The rows are grouped in 4 ways, from coarse to fine. Each group lies inside one group of the grouping before and may be the whole of it. The rows also spread widely along 14 directions, which tell nothing about the answers.
(in the rows, 128 means zero)
Some rows, each with its group in each grouping after it:
[142 105 107 153 120 144  75 170 138 114 150 114 142  86  87 106 183 176
 178 122 160 142 166  78 154  84  58 111  87 179  95 122  95 138 183 104
 180 148] : q678 q309 Vak q964
[135 106 108 124 159 172 120  78  95 123  99 118 145 100 186 138  94 152
 167 128  82 134 137 126 129 123 154  79 104 119 107 117 170  81 111 149
 166 146] : q179 q536 pom q822
[169 167  73 176 126 143 119 137 144 122 190  95 169 123 118 126 107 134
 140  75  76 122 114 126 140  96 113  69 122 101  90 130 103 128  77  68
 184 127] : q179 q536 mif q317
[153  89 149  73  99 153 130  98 128 163 139 125 148  85 127 128 122 168
 118 129 134 130 132  90 124 151  79 109 145 153 103 154 169  80 169 144
 124 100] : q246 q945 dif q93
[ 97  68 117 122 164 159 104 135 110  93  95 144 120  99 135 110 185 145
 203 162 150 142 146 133 120 126  97 132  78 164 123 104 147 141 155 161
 140 159] : q179 q673 memur q633
[129  86 138 106  82  95 129 109  59  55 107 133 130 126 128  80 172 177
 148 124 155 141 100 109 143 171 142 143 111 128 108  94  23 156 122  80
  98 151] : q179 q536 Repu q7
[ 71 111 102 117 187 151 128 117  72  89  77 142 166 157 170 157 103 200
 206 142  82 106 104 156 160 138 173  77 126  83 100  72  80 147 118 149
 151 189] : q179 q673 Laziv q496
[110 107 121  97  86 117 129  82  96  76 114 115 139 113 125 106 159 123
 139 104 106 134 113 119 132 162 107 121 116  98 108 143 135 149 119  71
 124 148] : q678 q309 pafid q726
[150 126 128 161 152  94 115 155 157 122 137 139 202 135 142 182 137 171
 207 170 102 122 145 108  97 107  86  96 129 159 152  97 108  75 111 148
 180 127] : q179 q673 Laziv q164
[136  94 127 149 117 128 115 144 127 136 117 127 109  87 128 116 134 128
 162 134 161 147 154 119 119 116 106 132  89 190 139 123 149  83 153 147
 143 119] : q246 q945 Neke q520
[115  87 128  88  39 135 144  83  47  89 117 135 125 113 149  99 159 162
 154  92 141 186  97 142 174 165 147 150 101 156  92 186  71 148 114  76
  75 163] : q678 q123 tav q49
[ 69  62 107  63 139 176 102  98 127  98  97 146 112  78 147  95 168  93
 175 131 134 138 128 173 129 143  62 141 117 107  98 188 221 191 113 143
  86 153] : q179 q330 Dofo q828
[113 143 141 156 137  88 129 115 137 116  95 143 124 137 138 190  88 123
 134 119 110 140 139 106 157 137  99 101 118 100 171 117 147  75 169 179
 163 136] : q179 q536 Repu q419
[131 113 195 101  91  71 174  92 114 126 106 140 136 144 113 164 151 105
 107 143 129 134 116 112  86 182  92 160 140 157 177 146 153  79 147 152
 102 108] : q678 q236 vadu q903
[130 132 115 156 152 124 139 120 151 108 156 119 117 140 102 144 160  84
 130 103 128 137 115 133 127 128  92 113  87 108 138 150 140 133 115 136
 153 135] : q179 q673 memur q764
[ 59 128  74 169  61  97 114 147 169  85 140 139 104 104 127 161 120  88
 206  88 148 179 121 171 171 123  82 108  67 132 156 177 145 118 132  82
 139 153] : q678 q309 pafid q900
[ 90  88 149 139 165 120 101 103 140 114 149  92 119 134 162 158 110 145
 171 121 180 104 106 141 146  71 181  76  76 130  96 166  44  89  76 109
 171 149] : q179 q536 mif q415
[157  95  82 156  81 142 101 141 100  83 136 121 140  84 120  81 184 156
 192 121 137 168 150 108 133 123 105 123  67 180 110 100  99 133 135  74
 154 151] : q678 q123 suf q227
[171 192 103 216 105  99 134 149 155 159 148 131 118 119 142 169  51  55
 118  65  91 163 147 157 146  91  95 123 115 139 172 183 179  67  77 153
 143 102] : q179 q536 pom q505
[108 109 162 131 123  58 122 154 137 117  88 141 134 132 115 139 114  97
 142 145 147  96 137 143  98 134  91 154 152 138 167 115 138 110 110 150
 102 109] : q246 q945 Digum q484
[106 108 160  93 110 116 102 107  98 111 102 127 153 123 109 124 166 133
 129 110 114 124 142 104 154 117  69 148 148 127 101 184 129 165 142 118
 119 152] : q678 q123 tav q177
[ 49 117 108 140 143 141 146 125  88  95  76 140 104 134 164 137  90 126
 180 118 106 132 107 182 152 146 173 110  94 117 131  93 138 134 129 137
 130 166] : q179 q330 Dofo q417
[ 57 128 111 122 105 144 139 136 118 120 100 123 108 104 113 107 119  73
 143  93  99 121 119 174 134 132 102 138 122 137 125 150 206 162 138 111
 113 131] : q246 q32 mizub q612
[ 33  89 107 111  98 154 136  95 108  85 112  95  98  94 146  92 139  83
 178 107 125 125  96 181 119 129 170 112  71 145 101 150 165 145 102  54
 135 145] : q246 q32 lona q302
[141 113 145 112 128 128 147  86  62 101  89 125 108 142 119 109 141 123
  95  97 124 131 116 123 146 172 138 140 119 101 119 118 115 149 130 144
 102 155] : q678 q979 gevaf q133
[161 144 124 187 164 100 151 107 130 121 111 127  91 152 117 166 113  55
 107 102 123 144 142 136 117 141 126 117  74 101 182 119 168  85 121 190
 155 142] : q678 q236 bis q864
[105  76  99 108 188 157  87 157 181 149 152 131 142 116 128 161 105 155
 191 136 181  87 124 170 135 109  80  76 123  99 102 140 120 123  97 169
 130 143] : q678 q309 pafid q726
[174 136 161 109  79 113 116 113  58 108  99 135 147 105 112  84 151 162
  85  99 102 141 151  63 166 146  76 159 156 136 101 142 106 149 166 115
 106 123] : q179 q673 Laziv q496
[166  85  98 124 154 171 128 103  85  99  96 126  91  86 132  46 158  65
 121 115 125 128 137 157  78 164 114 154  95 118 125  97 207 158  86 148
  92 124] : q179 q536 pom q822
[149 145 111 159 191 107 101 129 138 115  71 131 165 125 157 150  54 109
 143 143  56  76 168 120 103 128 110  78 149  59 151  40 197  92 104 174
 174 125] : q179 q330 Dofo q417
[109 125  91 150 115 109 164 136 110  87 129 127 173 149 121 137 152 147
 198 136  75 135  97 150  94 151 139 107 117 142 140  72 110 129 109  89
 157 148] : q246 q945 dif q93
[170  93 143 112  99 158 130 106  80 146 113  99 118  74 146  67 110 133
 112 114 138 121 140 114 106 134 155 126 106 181  97 114 147  85 119 114
 118  98] : q246 q32 mizub q612
[191 133 106 165 138  87 111 162 154 125 138 157 198 129 135 173 125 166
 188 152  98 146 150 108 111 121  54 110 147 138 163  98 114  84 108 173
 154 128] : q179 q536 Repu q7
[ 55 100 153  93 187 186 135  67 118 137 114  98 108 125 152 158 108 133
 134 119 119  96 107 132 145 121 162  72  92 109  89 152 165 101 154 147
 175 144] : q179 q673 memur q633
[103 150 100 144  93 106  98 166 145 120 105 118 120  97 115 109  37  93
 122  84 124  71 134 153 145 140 100 100 148  83 123  89 159 122 112  84
 118 101] : q678 q309 Vak q964
[ 69  91 101 113 151 165  73 135 150 106  95 129  91  74 136 110  94 114
 157 117 162  95 147 139 165 128  89  87  95  86 102 117 181 140 161 135
 138 133] : q179 q673 Laziv q164
[100 149 114 154 178 123 167 113 144 111 140 109 171 167 128 175 127 116
 164 134  53 101 100 145  87 136 140  76 120  99 141  83 149 114 101 121
 193 141] : q179 q330 Dofo q828
[ 63  85 119  82 116 154 126 113  90  82  94 146 136 107 135 113 166 174
 181 138 115 144 115 130 157 160 100 121 119 126  99 119 133 174 174 118
 120 168] : q179 q330 Dofo q828
[ 96  64 146  89 162 161 160  88  95 121 137 124 121 143 163 141 148 168
 176 143 172 125  75 167 117 152 185 107  85 149 102 143  70 107  91 144
 112 149] : q179 q673 Laziv q496
[122  87 118 103 155 170 123  40 111  98 109  90 144  97 152 121 177 110
 165 134  85 135 137 105  90 127 133  90  74 120 103 143 209 109 118 110
 188 157] : q678 q309 Vak q964
[ 99  86 130 109 146 116 142  87 102  90  84 125 119 134 148 130 120 103
 157 142 129 101 109 161  91 173 161 111 101 101 140  91 145 112  94 129
 121 147] : q678 q236 bis q864
[113 129 134 165 135 108 135  93 144  83 131 105 114 122 103 137 193  67
 135 116 104 150 137  96 102 119  89 122  71 132 157 140 183 120 154 113
 192 138] : q179 q536 mif q317
[106 129 152 149 166 131 119 171 122 157 130 115 137 140  94 147 124 159
 140 119 141  92 139 124 138  93 105 119 131 162 115 114  93 122 155 151
 157 137] : q678 q309 pafid q726
[147 135  88 154 185 116  77 151 203 119 142 133 173 121 122 174 100 118
 168 135 103  93 156 118 129 105  42  62 134  62 135 109 169 108 110 162
 184 126] : q179 q673 memur q633
[ 84  74 139  80 180 112  85 109 128  70  93 126 165 130 130 116 167 133
 174 163 126  66 125 130 106 130  90 111 143  74 101 112 121 174  91 119
 130 150] : q179 q673 memur q633
[ 61  83 162  83  75 138 183  57 113 128 129 103  87 110 149 133 123  98
 130 110 152 141  76 156 108 166 176 120  83 167 125 182 165  74 132  90
 116 112] : q246 q945 dif q93

New rows. What belongs after each?
[ 79  87 110 149 166 139 146 145  75  97  74 135 102 137 134 104 143 120
 191 140 135 126 117 184 105 135 172 142  85 157 138  69 123 149 118 154
 121 165] : q246 q945 dif q93
[108 102 135 137 119  97 120 105 158  99 100 117 117  98 115 134 144  79
 144 143 124 123 152  98  88 141  85 112  93 131 166 104 212  85 168 127
 172 114] : q246 q945 dif q93
[152 126  80 185  84 108 112 164 104  79 115 128 136 103 114  84 151 112
 177 113 115 147 150 133 115 132 109 138  87 160 144  68 119 135 111  80
 141 138] : q678 q123 suf q227
[ 75  85 156  67 110 105 144  55  93  64 112  99 132 152 115 116 164 117
 116 111 130  90  79 126 121 180 153 110 118  68  99 131  91 160 105  60
 117 152] : q678 q123 tav q177
[104 111 157  88 150 160 175  89  96 135 124 134 111 146 115 149 145 144
 104 113 124 132  93 126 144 177 118 121 120 117 118 142 139 127 172 175
 116 138] : q179 q673 memur q633
[109 136 186 128 100 100 111 118 112 121 124  99 140 113 111 114 140 127
 107 111 122  97 140  80 133 100 104 134 133 164 107 158 112 114 148  77
 157 105] : q179 q673 Laziv q496
[ 81 155 122 168  98  78 119 133 182  97 135 120 114 122 116 168  94  80
 136  99 119 127 131 120 153 126  87  90  98  98 159 134 158  98 154  95
 175 120] : q179 q330 Dofo q417
[142 138 119 152 126  91 112 128 120 105 118 128 143 145 115 141 123 109
 131  95 114 123 137 130 152 119  99 122 125  92 133 138 105 139  99 128
 133 149] : q678 q123 suf q227
[122  72 134  93 166 150  57 113  80  97  63 134 159  97 142  98 170 168
 176 146 122 116 174 105 150  97  78 135 138 126  82 139 134 177 132 152
 131 180] : q678 q979 gevaf q133
[147 124 108 162 152 141  87 125 148 125 129 121 112  94 129 134 118 105
 136 100 130 143 162 109 156  89  78 101  92 113 123 154 166 114 139 159
 168 138] : q179 q536 mif q415
[147 153 107 121 138 130 141  95 108 111 127 113 207 145 120 146 143 135
 145 121  21 113 123 116 101 136  96  96 160  94 111 119 164 142  99 100
 170 147] : q678 q236 vadu q903
[131  90 148  87  41 114 147 101  76 103 132 135 134 102 150  98 139 175
 145 116 153 158  92 124 138 172 134 145 125 171 108 149  66 108 117  77
  80 119] : q179 q536 Repu q7
[ 71  92 132  95 168 180 127  69 113 131 102  85 142 111 156 119 121  83
 158 127  82  76 119 166  74 116 162  97 111 126  94 143 218 119  75 100
 159 135] : q678 q123 tav q177
[ 92 118 182 139  89  60 183  78 115 111 107 128 124 157 152 199 139 106
 152 131 125 173 105 127 120 142 158 134  84 174 186 172 118  50 136 145
 142 138] : q246 q32 mizub q612
[162 142 103 145  85 121 114 159 139 136 157 131 131 102  98 123 118 129
 118  79 133 155 138 118 177 118  60 120 127 128 115 164 120 135 143 129
 121 123] : q246 q32 lona q302
[125 135 134 139 126 127 144 137  77 129 105 151 128 156 107 157 131 162
 127  94 118 160 127 124 189 141 106 137 124 128 128 135  88 144 174 177
 117 171] : q678 q123 tav q177
[ 88  63 180 121 234 163 137  64  88 139  82 116 124 157 164 190 179 143
 186 166 136 141 140 129 109  88 176 117  59 173 129 159 136  85 138 225
 182 193] : q678 q123 tav q177
[146  61  93 105 205 138 121 122 102  89 106 140 177 146 137 113 181 158
 206 171 116 107 116 162  77 139 123 115 128  99 112  76 105 170  60 167
 121 173] : q246 q945 dif q93
[100 109 122 148  89 111 153 137 143  92 139 120  98 107 113 106 147  86
 150 125 148 134 110 144  91 166 118 129  77 160 155  92 152 110 135  83
 133 107] : q179 q330 Dofo q417
[ 69 156 101 179 132 141 114 125 144 116 124 116  62 120 126 172  52 118
 117  56 142 143 126 121 233 109 135  58  67  73 123 137 125 101 201 137
 188 155] : q179 q536 mif q317
[ 86 105  95 130 199 180 115 131 140 129 134  78 149 112 123  93 134  80
 173 126  88  58 119 184  66  86 143  90 115 123  86 108 188 161  53  96
 169 131] : q246 q32 lona q302
[118  99 156 139 151 151 110 132 132 146  97 136  98  85 131 140 135 133
 143 145 149 149 177  89 136 115  80 126  85 183 145 122 196  80 218 198
 165 126] : q179 q330 Dofo q417
[133 119 145 121 195 171 153  72 139 154 111 114 126 133 105 175 153  89
 106 126  82 126 147  96  97 148  85  99 100 109 149 126 252  91 189 209
 187 138] : q678 q123 tav q177
[110 101 128  96  86 137 181  49  77  89 128 114 146 135 138 118 200 100
 154 112  80 165  87 149  92 170 144 145  96 148 124 171 158 140  89  79
 120 153] : q678 q123 suf q227
[106 147 112 147 170 154 142 118 107 123 111 122 130 140 130 139 112 106
 136 102  75 117 120 151 136 125 128 107 116 104 120 121 165 138 118 149
 153 145] : q179 q673 memur q633
[ 97 122  78 167 147 163 149 150  83 110 100 138 107 137 123 117 132 103
 179 101 108 148 118 192 132 139 147 134  82 141 134  95 145 158 114 144
 122 171] : q678 q123 tav q177
[ 75  97 175  78 144  89 121  77 116  98  62 132 178 137 145 176 137 136
 164 174  83  91 136 106  96 148  98 113 156 106 144 121 174 104 143 141
 151 146] : q678 q236 vadu q903
[ 80  98 101 143 135 129 118 106  81  55  65 131  84 115 157  99 120 100
 168 117 132 134 123 157 147 152 167 117  63  97 130  84 132 140 120 119
 129 164] : q179 q673 memur q633
[ 65 124 102 116 123 139 143 146  89  97  94 153 124 142 102 133 139 138
 161 108 108 135 107 169 166 159  97 135 131 109 121 118 127 190 160 134
 104 174] : q678 q236 vadu q903
[ 57 110  78  72 139 185 126  87  84  81  96 140 162 134 115 135 171 159
 174 100  53 143 106 141 182 160  81  99 138  57  77 149 168 222 165 118
 135 206] : q678 q123 tav q177
[104 150 181 158 136 103 153 132 133 167 127 104  99 143 105 166  92  91
  86  94 136 112 127 126 140 103 133 124 114 157 148 156 135  80 154 162
 152 110] : q246 q32 lona q302
[ 92  96  74  95 154 180  94 100 155 104 102 128 148  87 122 133 134 108
 171 127  82 112 148 126 126 150  53  74 117  64 110 113 252 148 160 136
 164 153] : q678 q123 tav q177
[ 94 114 103 163 140 123 127 156 127 101 123 156 124 136 129 173 144 166
 201 128 141 172 122 137 171 121 101 110  86 143 147 117  89 124 170 169
 152 174] : q179 q536 mif q415
[133 122 133 167 120 104 139  90 100  88 117 108 114 127 150 130 136 105
 143 110 118 151 123 119 120 122 162 116  72 137 142 124 113  91 105 107
 163 141] : q179 q536 mif q317
[165 162 151 181 116 124 145 113 125 140 157  84 129 112 111 108 147  62
  99  96  86 128 143 105  82  95 118 137  95 188 133 154 177  86 104  90
 180  89] : q179 q673 memur q633
[123 119  95 149 149 107 110 151 160 113 143 135 144 138 114 164 119 132
 173 115 144 120 124 150 142 124  84  92 114  92 135 123 104 125 107 143
 140 151] : q678 q309 pafid q900
[144 126 160 142 142  95 116 100 135 137 111 109 101 125 118 137 103  73
  81  95 139 114 149 111 136 106 107 124 116 104 137 169 158  99 123 159
 141 115] : q246 q945 dif q93
[167  82 125 102 171 115  98 104 121  89 139 116 180 131 141  98 176 129
 165 147 130  89 119 138  81 117 108 120 134  97  93 140  88 158  19 109
 118 136] : q179 q673 Laziv q496
[103 157 146 131 125 153 140 132  63 131 113 112 164 132 118 112 133 168
 131 102  55 115 124 111 150 109 128 130 151 164  84 126 114 151 151  97
 156 139] : q179 q673 memur q633
[154  95 204  95 138 118 163  37  55 105 123  92 148 145 133 105 215 129
  98 129 103 133 108  85  80 131 155 158 117 162 106 170 101 125  97 111
 138 137] : q179 q536 mif q317
[ 84 140 155 135  74  89 147 133 105 100 108 128 135 119 110 116 148 101
 136 113  92 128 117 127 112 140  93 162 141 167 148 132 151 137 142  83
 123 116] : q179 q536 mif q415
[ 95 100 136 118 199 126  94 123 173 145  98 104 146 112 135 156  75 116
 150 156 120  45 149 122  91 111 112  66 140  93 127  82 193  77 127 157
 184 110] : q246 q945 Neke q520
[ 97 129 187 137  93  97 152 167  71 131  82 140 127 118 112  87 157 103
 131 134 111 123 140 145  89 128  99 215 153 228 149 124 149 146 135 125
  85 106] : q179 q330 Dofo q828
[133 103 181 110 180 146 141  93  70 142  89 118 142 132 151 116 151 129
 127 143  97 115 140 124  94 114 140 152 132 165 114 138 154 124 109 173
 131 138] : q179 q330 Dofo q417
[126  91 111 111  45 136  88 156 108 107 124 138 120  55 102  65 168 153
 155 106 159 167 155 102 167 121  46 156 116 185  95 163 133 159 182  86
 105 127] : q246 q945 dif q93
[ 53 132 174 139 103  82 158 143 130 138  99 132 120 142 123 180 101 113
 148 124 129 124 117 144 135 126 126 135 123 176 169 142 136  83 166 146
 134 122] : q246 q32 mizub q612
[130 132 150 121 177 120 111 125 107 125 101 132 164 141 110 136 147 137
 123 125  84 103 144 106 132 110  67 135 168 105 117 134 139 161 134 168
 142 144] : q179 q536 Repu q419
[128 137 134 155  81 113 143  96 105 118 155 108 141 124 164 146 119 130
 155  89 110 169 104 138 145  97 158 117  97 168 115 199  86  87  75  78
 146 135] : q179 q536 mif q317
[122  98 135 125 138 127 121 145 108 104  98 139 114 110 117  95 143 121
 141 136 152 108 134 133 112 156 102 142 113 136 133  85 135 140 136 143
 107 122] : q179 q673 Laziv q164
[147 128 134 156 156 125 171  83 155 131 197 103 178 162 138 207 179 151
 179 135  92 166  94 110  96 103 132  80  84 163 138 169 101  65 103 131
 210 146] : q179 q536 mif q415
[126 113 161 146 172 117 109 141 126 139  95 125 102 116 123 126 101  99
 112 125 151  92 151 126 115 113 105 133 124 129 145 107 154 103 134 182
 131 113] : q179 q536 mif q317
[ 63 146 164 142 117  85 184  52 134  92 133  90 118 171 111 196 166  81
 118  98  87 152  94 102 136 133 150  94  70 115 158 175 143  97 168 104
 202 154] : q246 q32 mizub q612
[ 81 139 137 122 152 128 151 118  94 119 106 138 194 155 144 162 158 143
 191 139  44 126 112 155 111 112 110 137 156 153 124 158 146 150  98 132
 142 157] : q179 q673 Laziv q496
[108 107  83 108 145 152 140 114 111 121 126 134 154 135 147 150 102 171
 177 115 104 130  96 161 155 147 138  81 131  91 101 125 112 132 106 138
 131 161] : q246 q945 Neke q520
[170 108 166 136 174 136 130  95  86 144  88 137 123 123 148 151 132 154
 120 137 124 154 159  83 135 124 117 130 107 151 143 122 141  75 170 224
 152 141] : q179 q536 Repu q419
[123  98 109  91  68 106 144 102 107  82 121 148 113 131 121 134 111 155
 123  96 161 142  90 131 179 213 117 103 114  65 128 107  78 128 147 113
  84 145] : q678 q123 suf q227
[115 124 167 116 102 113 124 107 109 110 136 112  72 125  93 102 137  94
  60  67 178 124 114 111 183 136 105 142 104 105 103 187  92 152 148 111
 104 121] : q179 q673 memur q633
[105 121  88 159 142 133 108 184 148 129 109 150 148 120 120 162  91 153
 196 135 122 116 146 146 140 132  87  92 119 131 146  65 143 106 158 159
 152 144] : q678 q123 tav q177
[134 113 114 155 138 133 128 143 131 119 122 142 129 106 123 128 161 107
 170 133 118 155 142 135 103 123  76 142 103 165 153 125 176 121 134 161
 138 133] : q179 q536 mif q415
[163 136 131 136 199 140 118 160  95 135  96 162 204 149 112 165 160 213
 166 161  62 127 162  79 142 121  51 120 169 131 127  74 121 141 184 223
 165 163] : q179 q673 memur q764
[ 90 134 106 161 160 114 116 176 159 117 104 138 106 120 109 117  99  45
 146 115 129  80 132 189  99 131  82 136 126 105 158 101 194 149  91 145
 110 108] : q179 q673 Laziv q496
[100  59 160  37 153 154 144  35  83  91  84 127 158 120 159 137 164 186
 148 168 100 112 105  90 106 193 129  94 133  95 105 102 155 112 162 146
 138 151] : q179 q536 pom q822
[122 124  93 146 114 133  93 149 111  75 109 116 135  88 111  63 146 112
 153 113 108 104 146 120 122 132  93 121 110 119 105  79 147 169 123  68
 145 126] : q179 q673 Laziv q164
[134  94 142 142 106 138 106 165 113 143 120 144  57  81 121  93 110 115
 117  94 219 150 143 144 166 119  96 162  93 175 127 157 113 117 150 167
  77 114] : q179 q536 mif q317
[104 136 154 136 109 114 165  85 117 125 129 120 103 136 136 160 120  90
 112  94 115 151 106 136 136 141 132 127 102 137 149 180 153  93 129 134
 134 125] : q179 q536 pom q505
[ 41  93 139 105 154 127 118  91 122 112  72 125 119 123 158 162 101 115
 171 133 117 111 125 150 141 117 139 100 112 107 126 149 174 112 140 149
 149 156] : q246 q945 dif q93
[118 158 115 142 200 153 124  88  95 116 113  96 185 154 138 145 127 135
 142 106  19  98 126 118 128  88 136  84 144  81  90 126 145 155  95 125
 202 167] : q179 q536 Repu q7
[144 128 170 113 125  76 160 133 122 129 137 142 141 160  95 129 151  89
  96 113 133 108  96 154  92 157  74 177 174 124 152 160 112 149  74 148
  67 104] : q179 q536 Repu q419
[ 82 146 121 136 107 131 148 126 110 121  99 125 135 127 122 137 105  98
 144 104  77 116 117 157 121 149 114 126 138 135 138 118 187 129 130 108
 132 133] : q678 q979 gevaf q133
[110 142 179  97 187 125 135  72 121 126 106  87 164 149 115 144 110 120
  78 126  64  38 122  82  99 141 126  79 162  63 106  95 167 117 135 122
 184 111] : q179 q673 Laziv q164
[ 83 122  80 129 111 158 133 127 122 105 126 118 109 119 115 124  95 118
 145  83 120 118 103 159 160 161 132  83  98  87 107 102 141 141 140  93
 136 147] : q678 q123 tav q177
[104 129  95 156 175 182 129 157 133 137 122 131 140 108 117 131 146 121
 183 136  83 128 144 145 107 114  85 113 104 164 129  97 207 130 157 160
 173 137] : q179 q673 memur q633
[ 93  88 113  68 154 164 113  74 147 101 107 136 131 101 139 152 123 147
 145 135 119 113 122 103 150 178  77  64 116  50 111 120 196 119 182 156
 151 141] : q179 q673 Laziv q496
[ 36 103 147 122 139 148 153 152 107 138 121 128 107 142 109 153 147 157
 172 117 156 134 100 162 164 111 138 129  98 185 116 152  92 143 179 150
 132 161] : q246 q32 mizub q612
[ 90  99  84 125 121 133  83 143 150 103  99 131 146  84 147 132  84 134
 202 143 122  97 146 146 125 134  98  77 115 111 122  86 171 105 126 104
 152 137] : q678 q236 bis q864
[ 51 102 112 133  87 140 107 125 113 104  69 138  80  75 150 117 101  78
 175 113 141 149 147 169 148 128 113 137  81 157 140 154 208 118 152 116
 117 142] : q678 q236 vadu q903
[145 101 142  84  98 112 140  79  92  85 117 140 186 122 143 125 190 155
 161 147  81 152 116 102 106 165  84 139 140 134 121 148 135 132 112 111
 119 139] : q179 q673 memur q633
[145 123 129 139 138 152 147  92 144 141 142 125 109 110 135 161 126 110
 125 112 126 158 131 109 132 143 102  98  80 134 143 155 187  69 161 169
 161 119] : q179 q673 Laziv q496
[ 65  57 112  49 186 186  89 100 148 117  92 133 127  91 116 132 144 153
 160 145 139  98 136 120 151 144  58  82 132  66  86 134 208 165 192 178
 140 158] : q246 q945 Digum q484
[157 128 194 156 157  89 153 109 124 137 160  98 114 166 101 158 149 126
  83 110 163 116 112  90 120 111 140 123 100 147 138 142  53  85 130 150
 161 119] : q179 q536 mif q415
[161 132 125 135 111  96 148 136  88 116 112 152 155 153 125 153 108 168
 138 119 117 141 118 130 148 163 118 125 142 117 140 101  71 114 124 153
 106 147] : q678 q236 vadu q903
[ 62 102  82 101 131 221 156 100 112 133 116 137 144  86 162 150 127 175
 213 138  67 163 108 145 127 158 120  80  98 164 112 109 222 101 191 139
 171 152] : q179 q536 Repu q7
[138  79 139  60 144 147 134  48  89 108  99 121 185 127 159 140 145 174
 151 150  81 109 117 104 106 170 131  90 141  92 101 113 147 109 111 134
 140 151] : q678 q123 suf q227
[158 129 160 121 141 139 126  81  81 146 125 114 131 137 126 148 139 148
  98  91 116 149 140  95 173 104 119 122 117 132  95 199 105 119 141 158
 147 160] : q678 q236 bis q864
[ 91  66 116 101 122 160 175  89 136  88 134 119 123  99 136 114 189 117
 188 171 125 138  97 137  46 197 131 104  65 165 145  68 198  96 148 104
 154 121] : q179 q330 Dofo q828
[ 81  75 145 106 164 141 155  92 100 132  99 161 145 150 162 208 175 184
 217 160 126 197 118 141 151 117 121 127  94 176 142 187 125 101 167 222
 142 194] : q246 q945 dif q93
[139  97 141 143 151 178  68 106  47 125  52 106 108  61 152  66 153 134
 142 114 110 156 210  80 165  51 126 145  78 190  83 154 174 137 174 160
 169 165] : q246 q32 mizub q612
[ 98 101 118  97 183 152 106 138 126 117 114 149 122 132 104 133 141 138
 135 114 139 108 123 145 166 135  59 121 146  74 106 145 135 190 145 185
 107 158] : q179 q536 pom q505
[ 52 101 100 165 133 128  92 156 109  86  89 115 130 114 143 114 129 109
 223 129 125 112 140 176 123  85 151 120  81 162 118 106 121 144  94  80
 157 166] : q678 q123 tav q177
[132 137 171 168 142  77 135 124 147 138 112 111 140 135 116 169 136  84
 131 134 110 124 156 103  95  95 101 129 109 168 174 139 167  69 139 162
 177 115] : q246 q32 mizub q612
